The rows of each matrix lie in a flat space through zero, up to rounding. After each matrix: how many dimensions does the smallest such space have?
In the rows, zero is written as 128.

[[102 104 155 132 121 145 132 103  81 118 148 124 118 117 104 146 109 125
  124 135 125]
 [104 109 156 148  90 202 177 115  52 139 180 106 137 113 115 132 122 140
  130 156  98]
 [155 156 105 148 145 120 126 131 120 139 106 157 150 139 124 113 127 127
  137 126 137]
 [132 148 148  90  77 151 164 168 114 128 152 113 137 117 136 129 155 133
  134 168 114]
 [121  90 145  77  52 123 114 168  81  96 126  67 141 107 122 115 104 130
  144 120 114]
 [145 202 120 151 123 107 154 143 169 160 157 151 159 156 124 103 199 130
  162 152 136]
 [132 177 126 164 114 154 129 126 128 123 158 171 162 130 169 110 166 141
  169 144 159]
 [103 115 131 168 168 143 126  82 145 136 147 145 107 133 129 142 127 132
  117 119 134]
 [ 81  52 120 114  81 169 128 145 140 120 138  61  95 131 110 122  97 180
  114 104  97]
 [118 139 139 128  96 160 123 136 120 105 152 142 141 115 168 124 142 142
  151 140 148]
 [148 180 106 152 126 157 158 147 138 152 136 167 149 146 134 111 160 151
  142 155 134]
 [124 106 157 113  67 151 171 145  61 142 167  54 150 112 108 115 131 114
  137 143  78]
 [118 137 150 137 141 159 162 107  95 141 149 150 118 123 108 153 129 124
  112 160 120]
 [117 113 139 117 107 156 130 133 131 115 146 112 123 113 162 131 132 133
  129 132 125]
 [104 115 124 136 122 124 169 129 110 168 134 108 108 162  12 130 119 157
  109 141  92]
 [146 132 113 129 115 103 110 142 122 124 111 115 153 131 130 104 124 122
  147 109 131]
 [109 122 127 155 104 199 166 127  97 142 160 131 129 132 119 124 127 166
  129 150 112]
 [125 140 127 133 130 130 141 132 180 142 151 114 124 133 157 122 166 128
  131 130 120]
 [124 130 137 134 144 162 169 117 114 151 142 137 112 129 109 147 129 131
  102 155 108]
 [135 156 126 168 120 152 144 119 104 140 155 143 160 132 141 109 150 130
  155 138 132]
 [125  98 137 114 114 136 159 134  97 148 134  78 120 125  92 131 112 120
  108 132  84]]
	8

[[144 155 123 142 147 140 103 103 154 117 134 119  99 152 141 124 123 139
  130  98 130]
 [155 131 147 121 117 117 114 115 128  99 114 129 137 155 117  80 119 117
   54 148 131]
 [123 147 142 138 168 149  99 140 150 137 161 118  86 139 145 143 127 147
  190 115 150]
 [142 121 138 128 125 125 114  89 101 116 157 144 114 156 155 106 131 102
  134 127 130]
 [147 117 168 125 143 127 119 115 123 105 137 146  98 129 131 132 117 136
  110 112 114]
 [140 117 149 125 127  83 124 127 108 105 147 128 110 125 167 123 117 121
  122 144 136]
 [103 114  99 114 119 124 173 173 150 182 112  96 180 111  91 128 131 136
  112 150 130]
 [103 115 140  89 115 127 173 169 102 148 137 145 154 117 131  96 150 121
  144 149 136]
 [154 128 150 101 123 108 150 102 120  99 137 147 112 151 166  76 132 124
   75 103 113]
 [117  99 137 116 105 105 182 148  99 144 128 144 157 102 109 139 124 128
  127 132 106]
 [134 114 161 157 137 147 112 137 137 128 165 143  98 150 123 139 134 141
  156 128 134]
 [119 129 118 144 146 128  96 145 147 144 143  97 118 130 138 144 127 130
  156 156 158]
 [ 99 137  86 114  98 110 180 154 112 157  98 118 187  97 104 132 128 124
  144 136 122]
 [152 155 139 156 129 125 111 117 151 102 150 130  97 175 149  98 129 142
  123 110 139]
 [141 117 145 155 131 167  91 131 166 109 123 138 104 149 114 128 149 142
   90 134 131]
 [124  80 143 106 132 123 128  96  76 139 139 144 132  98 128 160 118  95
  136 138 107]
 [123 119 127 131 117 117 131 150 132 124 134 127 128 129 149 118 145 128
  125 149 142]
 [139 117 147 102 136 121 136 121 124 128 141 130 124 142 142  95 128 120
   96 130 127]
 [130  54 190 134 110 122 112 144  75 127 156 156 144 123  90 136 125  96
  112 204 133]
 [ 98 148 115 127 112 144 150 149 103 132 128 156 136 110 134 138 149 130
  204 116 132]
 [130 131 150 130 114 136 130 136 113 106 134 158 122 139 131 107 142 127
  133 132 131]]
	10

[[123 129 160 141 115 135 158 163 141  86 171 162 126 131 103 111 181 105
   98 119 145]
 [129  87 103 108  65  99 140 110 118 165  87 149 111 204 123 159 136 122
  139 134 132]
 [160 103 104  75  67 142 142 110 103 133 135 135 146  98 135 112 117 152
  101 102 106]
 [141 108  75 173 131 160 117 140 122 141 133 151 109 174 129  73 129 150
  147 155 146]
 [115  65  67 131 150 161 125 125  99  98 115 141  82 168 168 117 127 158
  153 127 130]
 [135  99 142 160 161 121 150 139 135 120 119 136  87 177 109 147 124 133
  122 167 125]
 [158 140 142 117 125 150 181 167 154 103  99 120 138 138  93 181 154 131
  181 122 135]
 [163 110 110 140 125 139 167 110 162  72 109 127 153 180 124  87 150 176
  190 110 131]
 [141 118 103 122  99 135 154 162  91 168  90 149  99 161 100 138 114 142
  111 125  76]
 [ 86 165 133 141  98 120 103  72 168 124 167 138 154 111 152  74 111 157
   89  96 128]
 [171  87 135 133 115 119  99 109  90 167  94  77 143  82 126 165 118 119
  118 146 153]
 [162 149 135 151 141 136 120 127 149 138  77 141 135 136 103 133 163 143
  146 133  98]
 [126 111 146 109  82  87 138 153  99 154 143 135 111 146 144 128 124 147
  112 109 129]
 [131 204  98 174 168 177 138 180 161 111  82 136 146  91 119 109 158 124
  163 147 131]
 [103 123 135 129 168 109  93 124 100 152 126 103 144 119 146 128 136 125
  138 112 151]
 [111 159 112  73 117 147 181  87 138  74 165 133 128 109 128 124 164 153
  103 148 140]
 [181 136 117 129 127 124 154 150 114 111 118 163 124 158 136 164 194 113
  143 156 128]
 [105 122 152 150 158 133 131 176 142 157 119 143 147 124 125 153 113 118
  112 103 142]
 [ 98 139 101 147 153 122 181 190 111  89 118 146 112 163 138 103 143 112
  136 139 134]
 [119 134 102 155 127 167 122 110 125  96 146 133 109 147 112 148 156 103
  139 136 132]
 [145 132 106 146 130 125 135 131  76 128 153  98 129 131 151 140 128 142
  134 132 145]]
	17

[[ 72 128  97 101  87 158 150 131 120 142 176 155 145 129 171 152 102 137
  132  94 135]
 [128  76 166 127  84 145  72 143 152 126 132 163 128  90 120 131  94  90
  118 107 134]
 [ 97 166 101 113 169 136 158 152 125 135 124 149 132 139 139 128 137 175
  167 108 115]
 [101 127 113  42  91 100 116 145 116 136 119 112  99 141 131 142 126 115
  158 175 131]
 [ 87  84 169  91  95 160  94 161 130 142 154 133 126 112 127 152 117 151
  139 142 131]
 [158 145 136 100 160  73 108 132 171 108  85 175 137  94 139 155 143  70
  142 122 106]
 [150  72 158 116  94 108  80 140 172 136 104 144 174  85 155 170 129  83
  118 119 130]
 [131 143 152 145 161 132 140  95 128  99 139 146 122 128 149 112 144  87
  101 146 157]
 [120 152 125 116 130 171 172 128  84 115 141 117  87 149 101 107 122 156
  117 128 129]
 [142 126 135 136 142 108 136  99 115  83 123 151  82 116  96  93 103 107
  129 115 107]
 [176 132 124 119 154  85 104 139 141 123  51 124 115 126 104  97 139 107
  146 137 123]
 [155 163 149 112 133 175 144 146 117 151 124  38 124 145 119 131 165 130
  164 163 126]
 [145 128 132  99 126 137 174 122  87  82 115 124  74 129  87 114 122 125
  120 136 115]
 [129  90 139 141 112  94  85 128 149 116 126 145 129 109 116 128 113 103
  131 138 127]
 [171 120 139 131 127 139 155 149 101  96 104 119  87 116  50 130 121 152
  119 117  86]
 [152 131 128 142 152 155 170 112 107  93  97 131 114 128 130  80 128 114
  128 103 143]
 [102  94 137 126 117 143 129 144 122 103 139 165 122 113 121 128 109 136
  127 117 135]
 [137  90 175 115 151  70  83  87 156 107 107 130 125 103 152 114 136  86
  144 159 126]
 [132 118 167 158 139 142 118 101 117 129 146 164 120 131 119 128 127 144
   29 132 150]
 [ 94 107 108 175 142 122 119 146 128 115 137 163 136 138 117 103 117 159
  132 130 152]
 [135 134 115 131 131 106 130 157 129 107 123 126 115 127  86 143 135 126
  150 152 112]]
	12

[[120 137 162 134 152 127 117  84 119  95 144 116 151  93 161 152 130 134
  116 121 108]
 [137 136 117 154 131 126 124 132 123 160 118 126 113 113 111 128 115 114
  115 151 134]
 [162 117 200 146 109  95 152 109 157 102 118  95 127  96 128 133 144 146
  135 132 135]
 [134 154 146 160  98  93 147 118 163 128 107  98 124 115 109 127 114 125
  107 149 121]
 [152 131 109  98 135 126 116 165 126 133 119 149 113 143 102  91 126 122
  149 106 130]
 [127 126  95  93 126 164 129 124 125  91 129 147 146 152 155 118 138 126
  114 105 128]
 [117 124 152 147 116 129 149  97 124 116 134 137 133  96 144 143 148 112
  113 131 130]
 [ 84 132 109 118 165 124  97 154  94 155 158 151 126 140 101 139 113 131
  160 121 106]
 [119 123 157 163 126 125 124  94 129 145 156 112 139  92 148 173 139 121
  123 134 138]
 [ 95 160 102 128 133  91 116 155 145 165 112 110 118 162 112 109  90 131
  134 136 103]
 [144 118 118 107 119 129 134 158 156 112 147 121 142 148 116 136 141 137
  137 101 141]
 [116 126  95  98 149 147 137 151 112 110 121 155 130 147 132 107 132 121
  117 117 117]
 [151 113 127 124 113 146 133 126 139 118 142 130 137 124 135 140 148 123
  126 113 151]
 [ 93 113  96 115 143 152  96 140  92 162 148 147 124 162 125 139 117 139
  158 131 129]
 [161 111 128 109 102 155 144 101 148 112 116 132 135 125 196 112 161 110
  111 101 160]
 [152 128 133 127  91 118 143 139 173 109 136 107 140 139 112 137 138 136
  128 113 144]
 [130 115 144 114 126 138 148 113 139  90 141 132 148 117 161 138 157 124
  117 104 133]
 [134 114 146 125 122 126 112 131 121 131 137 121 123 139 110 136 124 154
  161 132 133]
 [116 115 135 107 149 114 113 160 123 134 137 117 126 158 111 128 117 161
  166 122 118]
 [121 151 132 149 106 105 131 121 134 136 101 117 113 131 101 113 104 132
  122 158 114]
 [108 134 135 121 130 128 130 106 138 103 141 117 151 129 160 144 133 133
  118 114 117]]
	10

[[162 151 112 136 140 132 150 112 136 127 136 151 121 144 139 115 106 126
  112 147 115]
 [151 124 128 114 131 136 124 163  97 133 113 105  90 129 125 110 168 122
  144 111 137]
 [112 128 139 148 114 120 132 125 148 118 135 137 125 130 128 125 110 151
  131 106 154]
 [136 114 148 141 144 110 160 125 114 122 129 116  88 127 141  99 163  98
  147 103 141]
 [140 131 114 144 175 126 157 112 134 129 136 162 126 132 129 134  97 100
  138 143 110]
 [132 136 120 110 126 176 112 138 130 116 120 134 113 125 109 127 117 163
  113 117 108]
 [150 124 132 160 157 112 139 132 138 154 139 135 133 127 150 119 128 122
  149 136 137]
 [112 163 125 125 112 138 132 165 123 109 120 121 106 124 118 123 114 141
  132  95 131]
 [136  97 148 114 134 130 138 123 123 132 136 113 112 137 157  93 184 106
  124 120 139]
 [127 133 118 122 129 116 154 109 132 127 133 140 137 135 142 122 114 112
  104 132 123]
 [136 113 135 129 136 120 139 120 136 133 122 116 125 130 140 123 141 117
  132 114 136]
 [151 105 137 116 162 134 135 121 113 140 116 113 130 128 130 123 164 108
  151 124 128]
 [121  90 125  88 126 113 133 106 112 137 125 130 167 144 134 129 154 108
  117 136 154]
 [144 129 130 127 132 125 127 124 137 135 130 128 144 140 139 125 133 129
  134 135 140]
 [139 125 128 141 129 109 150 118 157 142 140 130 134 139 169 111 124 117
  109 124 139]
 [115 110 125  99 134 127 119 123  93 122 123 123 129 125 111 139 155  91
  132 151 111]
 [106 168 110 163  97 117 128 114 184 114 141 164 154 133 124 155  34 172
  102 128 134]
 [126 122 151  98 100 163 122 141 106 112 117 108 108 129 117  91 172 178
  120  83 152]
 [112 144 131 147 138 113 149 132 124 104 132 151 117 134 109 132 102 120
  158 113 149]
 [147 111 106 103 143 117 136  95 120 132 114 124 136 135 124 151 128  83
  113 156 102]
 [115 137 154 141 110 108 137 131 139 123 136 128 154 140 139 111 134 152
  149 102 182]]
	12

[[131 133 120 130 127 127 121 128 121 121 133 112 130 136 114 134 139 110
  135 145 130]
 [133 141 134 130 133 141 113 138 102 114 144 117 130 158 112 147 141 107
  134 159 129]
 [120 134 203 121 149 171 126 154  98 131 141 202 118 164 176 142  95 187
   96 109 119]
 [130 130 121 130 127 126 124 127 125 124 130 116 130 131 118 131 135 116
  133 138 129]
 [127 133 149 127 135 142 123 137 113 125 136 144 126 145 136 137 123 137
  121 132 126]
 [127 141 171 126 142 160 115 149  93 119 147 157 124 169 140 149 121 142
  116 142 124]
 [121 113 126 124 123 115 147 118 158 145 109 148 125  94 152 106 109 159
  118  87 126]
 [128 138 154 127 137 149 118 142 103 120 142 143 126 157 132 143 126 133
  122 142 126]
 [121 102  98 125 113  93 158 103 185 154  94 132 127  62 147  89 111 154
  125  72 129]
 [121 114 131 124 125 119 145 120 154 144 112 151 125  99 153 109 108 160
  117  89 126]
 [133 144 141 130 136 147 109 142  94 112 148 120 130 166 112 152 141 107
  132 165 128]
 [112 117 202 116 144 157 148 143 132 151 120 225 114 126 204 116  72 223
   84  62 117]
 [130 130 118 130 126 124 125 126 127 125 130 114 130 129 117 130 136 114
  134 138 130]
 [136 158 164 131 145 169  94 157  62  99 166 126 129 204 107 173 147 100
  131 191 127]
 [114 112 176 118 136 140 152 132 147 153 112 204 117 107 192 108  80 208
   94  61 120]
 [134 147 142 131 137 149 106 143  89 109 152 116 130 173 108 156 145 102
  134 172 128]
 [139 141  95 135 123 121 109 126 111 108 141  72 136 147  80 145 164  68
  153 180 134]
 [110 107 187 116 137 142 159 133 154 160 107 223 114 100 208 102  68 229
   85  43 118]
 [135 134  96 133 121 116 118 122 125 117 132  84 134 131  94 134 153  85
  148 159 133]
 [145 159 109 138 132 142  87 142  72  89 165  62 138 191  61 172 180  43
  159 222 134]
 [130 129 119 129 126 124 126 126 129 126 128 117 130 127 120 128 134 118
  133 134 129]]
	2

[[134 131 114 196  98 127 130 104 175 114 135 142 157 157 147 118  76 111
  113 140 197]
 [131 143 133 122 104 133  80 159 106 125 118 171 143 124 132 116 163  85
   96 156 117]
 [114 133 198 172 117 145 129 123 153 120 145 146  94 116 125 120 134 114
  133 125 114]
 [196 122 172 183 146  84 154 129 120 127 170 154 166  80  79 123 125 144
  161 145 138]
 [ 98 104 117 146 139 128  96 110 168 147 118 101 117  68 143 119 170 131
  113 136 152]
 [127 133 145  84 128 180 151 171 146 168 144 100 110 122 141 157 153 143
  117 164 102]
 [130  80 129 154  96 151  61 158 120 177 152 107 151 142  99 115 141 135
  125 138 122]
 [104 159 123 129 110 171 158 120 117  70 113 135 121 123 120 121 108 168
  158 121 160]
 [175 106 153 120 168 146 120 117  41 111  92 130 151 116 114 130 136 169
  115 122 119]
 [114 125 120 127 147 168 177  70 111 111 157 142 144 159 107 124 145 114
  146  98 137]
 [135 118 145 170 118 144 152 113  92 157  86 120 175 147 162 124 132 127
  175 124 130]
 [142 171 146 154 101 100 107 135 130 142 120  93 131  70  62 127 143 107
  183 102 135]
 [157 143  94 166 117 110 151 121 151 144 175 131 109 108 153 113 142 141
  104  95 113]
 [157 124 116  80  68 122 142 123 116 159 147  70 108 134 127 104 128 129
   77 134  96]
 [147 132 125  79 143 141  99 120 114 107 162  62 153 127 149 154 112 115
  186 119 114]
 [118 116 120 123 119 157 115 121 130 124 124 127 113 104 154  84 131 123
  177 128 156]
 [ 76 163 134 125 170 153 141 108 136 145 132 143 142 128 112 131  95 140
  117 168  90]
 [111  85 114 144 131 143 135 168 169 114 127 107 141 129 115 123 140 123
  130 188 101]
 [113  96 133 161 113 117 125 158 115 146 175 183 104  77 186 177 117 130
   65 125  94]
 [140 156 125 145 136 164 138 121 122  98 124 102  95 134 119 128 168 188
  125  68 120]
 [197 117 114 138 152 102 122 160 119 137 130 135 113  96 114 156  90 101
   94 120 136]]
	19

[[117 125  89 136  89  77 126 106 145  98  99 129 146 130 154 166 136 133
  140 139  98]
 [125  79  93 158 152 137 158 158 113 140 122 172 102  99 162 125 134 141
  126 143 116]
 [ 89  93 118 146 152 140 144 102 107 164 135 145 118 120 153 138 111 133
  129 105 140]
 [136 158 146 115  70 136 124  98 146  90  99 120 119 141 122 161 115  96
  150 157 149]
 [ 89 152 152  70  75 100 139 117 140 100 137 128 114 138 117 147 114 124
   86 104 132]
 [ 77 137 140 136 100 130 139  99 144 153 142  98 115 133 157 143 154 120
  107 116  77]
 [126 158 144 124 139 139 117 132 113 121  86 151 142 143 140  76 150 125
  160 143 164]
 [106 158 102  98 117  99 132 122 139 153 126 120 129 125 132 136 143  87
  151  97 168]
 [145 113 107 146 140 144 113 139  98 150 115 137 121 144 155 143 189 154
  165 129 124]
 [ 98 140 164  90 100 153 121 153 150 203 142 118 117 146 151 128 120  95
  134 139 152]
 [ 99 122 135  99 137 142  86 126 115 142  69 173  89 118 143 163 147 133
  157 165 107]
 [129 172 145 120 128  98 151 120 137 118 173  97 148 123 111 119 114 140
  189 142 153]
 [146 102 118 119 114 115 142 129 121 117  89 148 152  65  86 111 153 171
  110 125  93]
 [130  99 120 141 138 133 143 125 144 146 118 123  65 142 124 137 127 123
  175 157 135]
 [154 162 153 122 117 157 140 132 155 151 143 111  86 124 160 139 132 130
  107 132 129]
 [166 125 138 161 147 143  76 136 143 128 163 119 111 137 139 130 131 106
  179  95 126]
 [136 134 111 115 114 154 150 143 189 120 147 114 153 127 132 131 134  99
  143 150 145]
 [133 141 133  96 124 120 125  87 154  95 133 140 171 123 130 106  99 164
   85  88 132]
 [140 126 129 150  86 107 160 151 165 134 157 189 110 175 107 179 143  85
  102 115 121]
 [139 143 105 157 104 116 143  97 129 139 165 142 125 157 132  95 150  88
  115  98  94]
 [ 98 116 140 149 132  77 164 168 124 152 107 153  93 135 129 126 145 132
  121  94 161]]
	19
